There are 3 ways to turn a row about zero (a turn may also mirror it). The second row of each pair is the first, turned, with some noise.
In the rows, 128 means zero.
Some pairs, each with its turn after it:
[ 96 137 128  99]
[141 138 168 135] | z_412

[ 87 134 127 143]
[118 135 153  96] | z_109

[102 128 129 107]
[126 141 154 130] | z_931

[116 127 135 119]
[125 134 142 133] | z_931

[133 120 129 137]
[138 123 123 126] | z_109

[126 131 140 143]
[141 135 125 116] | z_109

[131  64 122 139]
[137  74 142 120] | z_109

[134 147 147 124]
[111 141 134 115] | z_412

[ 83 123  92 136]
[182 110 153 126] | z_412

[187  61 156 206]
[127 145   4 134] | z_412

[161  50 122 131]
[135 135  71 187] | z_412

[121 132 150 153]
[103 109 125 121] | z_931

[128 168  79 132]
[ 83 149  91 111] | z_109

[136  98 114 110]
[159 115 133 146] | z_931

[175 180 129 136]
[119 163  71 111] | z_931

New pairs. What belongs after each?
[127 127 100 109]
[132 102 147 141] | z_412

[154 163 132 114]
[ 93 115 135 116] | z_412

[112 100  97  99]
[ 89  97 145 140] | z_109

[157 134 113 132]
[143 135 104 120] | z_931

[125 127 139 152]
[137 141 110 109] | z_412

[133 132 113  70]
[ 95 134 139 181] | z_109

[135 150 149 113]
[110 149 112 140] | z_931

[ 86 122 104 115]
[ 88 125 161 116] | z_109

[179 177  82 141]
[158 158  70  84] | z_931

[159 134 138 173]
[109 104  84 113] | z_931

[133 113 168 131]
[116 165 114 130] | z_412

[122 153  54 101]
[ 49 128 101 139] | z_109

[110 119 122 155]
[123 101 141 103] | z_931

[ 80 206 122 125]
[ 93 188 147  74] | z_931

[145 148  50 128]
[197 147 112  77] | z_931

[130 146 165 131]
[ 89 133 113 136] | z_931

[128 141  75 146]
[ 92 119  93 108] | z_109

[122 125 153 127]
[125 155 131 130] | z_412

[122 176 101 161]
[111 154  95  93] | z_109

[177  64 120 102]
[181  96 107 181] | z_931

[110 101 177 161]
[ 77  83 138 146] | z_931

[ 83 145 172 132]
[147 167 171 107] | z_109

[168 128 130 164]
[112 113  85 116] | z_412

[ 81 108 145 140]
[106 105 173 131] | z_931

[132 142 141 156]
[122 136 109  96] | z_412

[ 81 142  90  97]
[ 63 135 153 115] | z_109

[151 100 130 119]
[137  99 124 150] | z_109

[152 139 101  75]
[ 93 128 115 181] | z_109

[150 113 139 109]
[102 131 121 152] | z_412

[108 154 127 133]
[138 128 153 101] | z_412

[170 141 131  97]
[133 138 108 174] | z_109

[129 123 155 110]
[114 135 128 152] | z_931

[120  61 129 125]
[156  87 156 167] | z_931

[104 102 132 146]
[122 103 152 124] | z_931

[124 111 118 110]
[132 124 135 155] | z_412

